The rows of a group lie close to one hidden flat surface of 13 dimensions, which may be shifted away from zero. Surfaces can cross.
In the rows, zero is written as 128.
Some rows, each with its group after it:
104 118 140 147 133 121 175 151 147  90 133 151 126 110 137 125 156  94 144 140 136  93 -> q648
144 155 114 115 115  85 118 137 138 148 123 108 112 162 116 110 113 126 122 117 124 145 -> q648
158  90 133 140 153 153 121 137 124  84 148 141 134 129 138 143 134 143 150 132 159 112 -> q29
121 142 125 159 102 148  89 128 113 135 117 129 108 110 124 117 103 122 144 126 112 152 -> q632
122 120 135 138 131 118  95 146 157 118 135 121 125 151 104 121 120 152 117 138 137 134 -> q648
157  88 149 127 155 166 112 103 116  88 164 146 135 140  80 103 141 151 126 117 154 136 -> q712
145 129 128 108 143  78 169 140 104 108 159 144  86 115 143 126 152 129 102 147 130 103 -> q712
 85 109 114 128 123 116 138 147 137 146 146 179 128  90  93 104  95  92 135 164 146 124 -> q968
125 125 150 134 123 153 105 133 139 108 132 133 111 139 146 131 144 104 122 142 127  98 -> q712
127 168 136 125 162 146 119  81 104 110 122 133 101 121 172 133 143 139 106 102 138 104 -> q968
121 134 149 142 128 152 122 129 124 117 116 121 128 137 113 126 148 115 138 126 101 119 -> q632
103 119 138 106 157 126 135 135 100 137 135 137 162 112  96 128 141 145  94 130 110 133 -> q712
131 113 119 138 144 161 149 130 112 134 104 133 150 116 167 177 153 124 154 152 106  96 -> q648
112 141 116 156 121 136 100 140 150 138 130 126  83 122 125 146 109 121 155 153 123 107 -> q968
114 110 153 147 134 138  98 165 126 122 103 121 165 127 150 157 108 139 152 145 118 103 -> q632
105 106 114 147 116 168 117 129 150 136 107 146 167 123 122 138 130 122 143 146 128 131 -> q29
128 127 110 162 101  86 189 124 150 117 118 118 143 120 109 114 162 140 157 113 102 135 -> q632
113 106 167 160 132 173 109 130 135 104 135 119 124 115 114 132 124 131 150 128 121 124 -> q648
135 153 160 102 159 103 120 137  70 141 117 108 128 133 148 132 124 143  90 122  93 138 -> q632
136 112  88 129 128 102 115 170 132 133 140 153 116 121 123 145 106 146 137 167 151 131 -> q648
153 150 152 107 111 116 130 145 103 135 131  68 116 134 132 135 109 134 130  81 105 168 -> q29
149 110 160 174 131  48 149  78 147 123 139 116 132 118 143  80  89 180 130 110 145 147 -> q712
130 122 150 102 129 144 142 125 146 109 131 103 140 161  95 128 167 150 107 108 128 130 -> q632
113 128 134 133 103  78  89 158 119 142 118 128 158 113 134 105  81 142 107 124 120 152 -> q968
103 154 101  85 106 118 102 119  83 160  90 159 148 110 126 133 133 183  76 140 123 137 -> q29
153 125 136 138 109 137 127 144 157  92 117  92 145 169 126 125 151 143 135  94 138 161 -> q632
126 113 135 116 171 117 139 160 123 140 132 135 162 142 139 142 129  85 125 154 116 102 -> q632
135 140 111 129 157 155 119  83  97 153  99 163 135 137 171 132 158 114  94 167 112 126 -> q29
 94 124 119 103 145 131 130 170 134 125 150 163 138 109  95 109  88  72 141 124 170 126 -> q712
183 109 108  99 147 121 126 150 106 140 143 112 159 159 108 125  98 128 140 106 148 183 -> q29
 88 153 146  89 101 128 103 119 118 154 121 122 110 103 142 136 109 148  82 123 127 123 -> q632
117 141 101 125 127 121 128 146 119 145 100 147 145 141 114 134 149 118 130 151 104 115 -> q648
 80 149  99 142  92 163 119  95 177 125 122 166 103 100 107 106 109 105 158 110 176 113 -> q968
113 115 118 111  73  88 102 175 141 123 116 140 155 131 101 120 120 148 127 138 130 110 -> q712
129 109 159 166 152 151 117 130 130 132 162 101 112 118 115 120 104 102 135 131 102 161 -> q632
125 112 176 150 167 160 125  99 150 108 159  83 117 114 144 145 102 156 134  95 149 138 -> q648
113 165 106 106  82  70 153 139 141 185  94  97 134 136 134 126 105 120 124 115 104 154 -> q29
 82 137 126 142  91 124 119 148 167 122 104 133 141 125  86 113 120 140 149 120 138 129 -> q29
121  97 100  88  81 154 133 171 133 137 153 135 161 115  75 124 122  91 136 116 137 155 -> q648
107 153 152 129 124 144 146  99 121 129 107 130  92 131 121 129 164 126 128 140 100  96 -> q632
126 113 129 111 121 147 140 158 122 110 129 130 138 117 123 140 127 144 129 121 151 164 -> q968
 97 141 142 101 112 118 153 160 124 188 117  84 111 129 112 160 144 108 108 163  52 126 -> q29
131 163 113 123 107 123 123 136 112 123 118 137 104 124 113 111  98 111 163  95 145 137 -> q712
154 131 103  98 103 126 157 137 104 117 121 145 122 120 129 131 118 138 156 109 164 146 -> q968
118 147 142 139 139 174 106 127 131 106 123 113 106 150  91 133 171 136 128 119 101 117 -> q968
136 149 144 129 147  85 161 123 115 121 120 138 116 138 148 105 127 100 137 124 127 109 -> q712
 93 140 105 139 136 102 116 182 154 132 118 145 131 146  77 120 124 127 133 154 133 135 -> q648
155 154 137 144 121 121 108 132 115 115 129 125 100 147 132  94 111  86 148 106 128 140 -> q968
140 129 144 134 154 115 152 110 142 110 147 117 117 122 185 120 115 111 115 110 161 144 -> q712
138 123 154 120 115 105 148 150 116  88 139  99 129 110 133 142 119 170 149  84 141 116 -> q29
153 105 115 124 146 129 118 137 160 124 160 114 127 152 132 138 129 123 113 138 150 137 -> q648
130 117 156 131 135 197 116 129 112  91 156 121 100 111 132 136 156 105 119 117 126 130 -> q29
128 135 126 127 124 132 129 143 128 127  92 126 160 155 120 132 148 128 140 129 112 125 -> q29
143 120 109  99 142 144 115  75 132 163 162 141 125 132 102 108  99 124 110 118 157 144 -> q712
121 150 105 127 192 173 123 132  93 103 130 150 123 108 122 155 131 144 140 105 156 135 -> q648
127 108 119 150 108 150  57 115 164 132 126 116 146 144 116 134 112 178 119 130 139 138 -> q648
118  81 128 157 136 147 163 112 165 132 132 131 173 118 137 146 149 107 152 151 114  97 -> q968
142 149  78  82 106 127 116 182  94 139 115 141 158 150 122 123 159  76  92 127 109 162 -> q632
166 145 116 113 112 149 121 123 101 122 128 127  75 146 140 147 161 120 135 140 113 106 -> q712
158 158 142 116 140 102 149 135 106 143 141 101  83 157 119 114 119  73 146 115 100 124 -> q632
111 109  81  93 136 116 149 151 158 176 149 108 134 127  98 185 146 164 101 165 115 121 -> q968
132 122 146 136 118 169 120  87 111 155 118 116 132 120 127 138 127 122 145 130  91 114 -> q648
150 122 150 129 115 151  77 102 141 116 174  91  86 134  97 123 107 157 126  95 137 123 -> q29
147 148 128 115 114 130 107 146  88  84 109 145 103 130 141 137 148 168 133 119 142 108 -> q29
121 108 142 156 126 123 127 175 146  85 127 117 146 119 167 151 141 137 132 130 134 119 -> q968
131 123 132 113 128 116 106 122 168 154 134 127 140 153 165 112  75  77 123 132 169 126 -> q712
143 147 115  92  86 135 130 150 111 145 120 117  73 133 130 149 135 141 117 144 125 154 -> q632
175 104 133 149 150 118 131 150 129 113 173  97  98 142 130 137 121 114 145 132 122 139 -> q968
138 120 109 135 103  97 122 148 140 112 141 135 128 119 133 118 107 122 145 116 149 122 -> q968
117 130 141 138 132 123 132  99 158 117 102 125 163 154 109 117 143 149 145 109 131  93 -> q632
167 108 137 131 168 123 103 134 113 121 141 126 113 155 138 146 123 166 119 162 135 122 -> q29
128 108 192 140 175 139  92 139 109 132 115 145 136 148 143 124  86 108 147 171 130  96 -> q712
131 134 122 162 130 189  62  94 122 133 100 134 148 149 126 130 150 134 124 136  97 126 -> q648
117 110 111 113 124 101 154 130 140 138 136 131 162 118 117 131 138 140 113 131 125 120 -> q968
118 130 110 163 107 164 114  96 151 142 144 115 100  98 112 125  95 128 158 109 136 158 -> q712

New rows, each followed by its group:
136 120 114 131 119  96 169 135 143  99 153 102 144 114 136 117 152 146 102  86 140 177 -> q712
121 128 146 117 117 127  76 111 108 121 124 163 107 112 129 119  82 166 136 136 166  90 -> q712
136 124 114 101 108 133  89 147 143 107 151 141  97 156  59 125 145 153 128 135 144  91 -> q29
127 159 121 138 129 121 100  99 108 137  76 144 153 146 131 106 118 160 125 113 132 150 -> q29
170 100 108 103 140 137 116 139 130  92 161 140 142 151 106 127 137 139 128 112 170 125 -> q29
114 150 142 176 141 146 148  88  98 129 110 121 102  93 121 133 138 156 158 116  87 131 -> q712
117 177  90 140  82 124 126 125 163 118 112 162  65 143 133  92 132  72 147 130 160 127 -> q29
107 162 136 127 124 144 133 131 138 114 111  97 100 137 119 143 155 164 114 108 122 147 -> q968
133 142  73 107 127 140 121 162  92 140 119 168 140 136 102 122 150  88 124 145 117 142 -> q648
 82 148 151 142 160 105 138 115 130 120  96 146 168 121 122  97 131 155  96 119 135 152 -> q29
155 117 146 112 142 106 126 117 117 127 156 125  97 135 156 127 139 135  85 153 126 115 -> q712
134 111 130 132 154 114 135  89 127 167 157 122 125 110 117 119  90 144 117 137 130 153 -> q712
126 119 127 137 162 120 114 147 129 121 101 151 179 158 100 112 119 156 127 136 147 161 -> q29
111 153  96 118 105 121 133 105 154 134 102 127 144 123 167 143 137 136 122 104 147 110 -> q968
142  94 155 137 156  93 144 136  88 113 122 162 152 118  92 117 104 183 167 147 139 112 -> q712
155  91 134 171 171 112 151 166 132  98 141 110 186 146 125 123 144 112 147 121 108 157 -> q632
151 141 139 155 154 133 181 115  99 110 110 109 132 138 129 127 173 120 152 107  87 145 -> q712
135 117 118 122 100 121 161 140 126 116 111 127 136 113 136 151 132 164 158 121 144 130 -> q968
111 115  98 138 111 106  98 166 161 104 135 157 139 133 107 113 131 143 112 147 159 132 -> q648
124 137 117 152 147 117 115  89 163 128 144 137 106 139 125 102 123 122 116 126 147 119 -> q648
126 124 152 142 156 133 129 165  95 141 106 131 130 130 130 147 102 106 171 158 106 120 -> q712
117 128 126 142 156 123 115 100 115 212 143 125  99 106 114 117  48 129 120 163 120 196 -> q29
155 132 120 115 128 103 137 103  97 162 150 143  84 119 124 115 109 114 128 152 117 119 -> q648
114 160 100 116  84 115 109 138 117 135 113 136 137 121 111 103 125 108 122  99 116 141 -> q632
137 128 130 113  94 121 120 122 146 128 136 121 118 151  95 108 136 120 132 117 127 112 -> q648
123 115 126 116 130 181 153 131 121 121 111 140 139 122 126 155 149 128 147 135 139 132 -> q968
132 168 130 100 151  87  84 152 102 108  89 151 171 154 186 116  97 112 117  97 165  93 -> q632
123 145 146 163 134 126 108  97 101 111  92 147 121 100 183 129 108 182 133 125 144 130 -> q29
134 123 150 115 105 185  86 118 107  83 144 120 123 117 103 135 150 163 125  88 129 107 -> q29
154 107 118 123 128 150 127  95 133 117 142 133 137 131 142 145 150 132 135 126 134  85 -> q29
122 149 135 139 142 143 106 110 134 152  93 117 153 165 140 113 141 111  98 132 102 164 -> q29
158  64 115 101 149 145 118 154 136 152 173 129 140 126 134 159  85 131 123 170 165 151 -> q712
125 163 148 164 100 100 130 157 150 109 102  86 124 145 170 110 124  91 141  92 111 153 -> q712
145 109 147 135 147  94 146  59 111 127 142 136 120 104 147 123 137 205  98 138 130 109 -> q712
131 129 128 128 139 106 118 114 126 123 125 133 137 131 153 127 143 156  93 134 126 118 -> q648
105 131 133 109 136 143 118 179  96 113 139 156 110 111  95 133 129 105 135 146 123 104 -> q712
118 131 120 139 162 137 180  65 129 152 124 123 146 101 154 143 141 137 122 117 120 135 -> q712
111 148 144 144  88 113 141 132 148  97 110 109 116 112 160 124 139 148 126  97 134 133 -> q632
115 146 111 142  92 113 137 150 140 147 102 118 112 115 157 149 119 113 155 140 110 115 -> q712
115 122 155 122 118 142 143 129 169 112 127 101 120 140 150 142 146 131 115 125 144 127 -> q632
126 122 142 134 171 143 117 157 141 113 120 126 154 167 147 122 158 111  76 152 126 174 -> q29
102 140 116 118 144  98 109  97 130 158 127 137 170 122 144 116 131 118  77 127 109  97 -> q968
132 127 118 129 144 118 142 105 164 139 141 124 123 155 123 124 144 106 123 134 130 102 -> q648
 96 128 132 119  99 140 130 108 133 128 124 125 127 103 112 128 151 178  87 124 121 152 -> q632
110 161 117 133 132 107 154 138 135 126 105 125 125 125 133 132 124 120 152 106 134 123 -> q648
 87 140 127 141 132 151  86 142 154 125 122 125 135 126 138 138 133 119 104 133 123 119 -> q968
131 113 114 152 102 144 142 138 144 118 148 131  81 106 124 132 125 127 147 143 144 159 -> q632
 99 114 140 180  99 133 115 142 166 131 124 102 134 104 134 134 114 130 143 131 107 145 -> q712
110 141 114 155  75 136 136 117 180 118  93 116 150 138 130 122 145 117 163 102 128 117 -> q968
128 144 106 111  99 108 114 151 118 119  92 133 166 135 150 145 147 146 124 119 119 103 -> q968
127 127  99 155  78  77 135 114 140 156 122 116 133 108  76 102  94 172 160 106 115 160 -> q712
127 132 131 137 102 136 103  97 167 155 122  83 153 149 131 120 115 127 116  98 112 149 -> q29
114 129 156 140 172 130 123 148 145  89 142 134 128 154  90  94 140 125 110 119 150 151 -> q29
138  74 157 103 118 159 124 135 104 121 167 127 150 106 119 129 142 127  94 139 112 139 -> q648
143 113 133 128 167 128 119 170 153  97 137 128 180 167 151 122 126  66 131 117 154 123 -> q632
 97 126 147 150 127 117 133 163 147  84 138 132 119 116 112 115 148 127 124 123 129 116 -> q968
117 124 122 156 119 141 139 120 133 173 106 123 129 116 135 151 111 103 174 157  95 116 -> q648
158 129 120 124 128  79 125 142 199 129 154  92 105 200 120 118 141 108 112 136 138 110 -> q29
128 118 135 143 150 152 133  96 132 152 141 113 118 112 155 146 120 129 116 140 116 141 -> q712
132 162 120 112 113 137 137 112 132  94 116 103 113 134 143 137 156 173 115  73 153 143 -> q968
126 118 124 169 132  83 138 104 171 134 169 109  96 114 108 118 113 140 140 127 120 105 -> q968
122 116 122 147 135 120 136 124 140 105 147 142 132 110 124 108 126 132 122 117 152 148 -> q632
131 150 139 129 124 152  83 121  79 184  83 106 135 141 108 148 106 148 140 140  67 143 -> q712
144 108 124 138 179 148 103 150 135 157 137  98 140 162 127 166 119 140 117 163 112 153 -> q648
131 133 132 133 141 118 141 122 132 125 136 104 167 147 108  98 156 106  99  93  98 161 -> q632
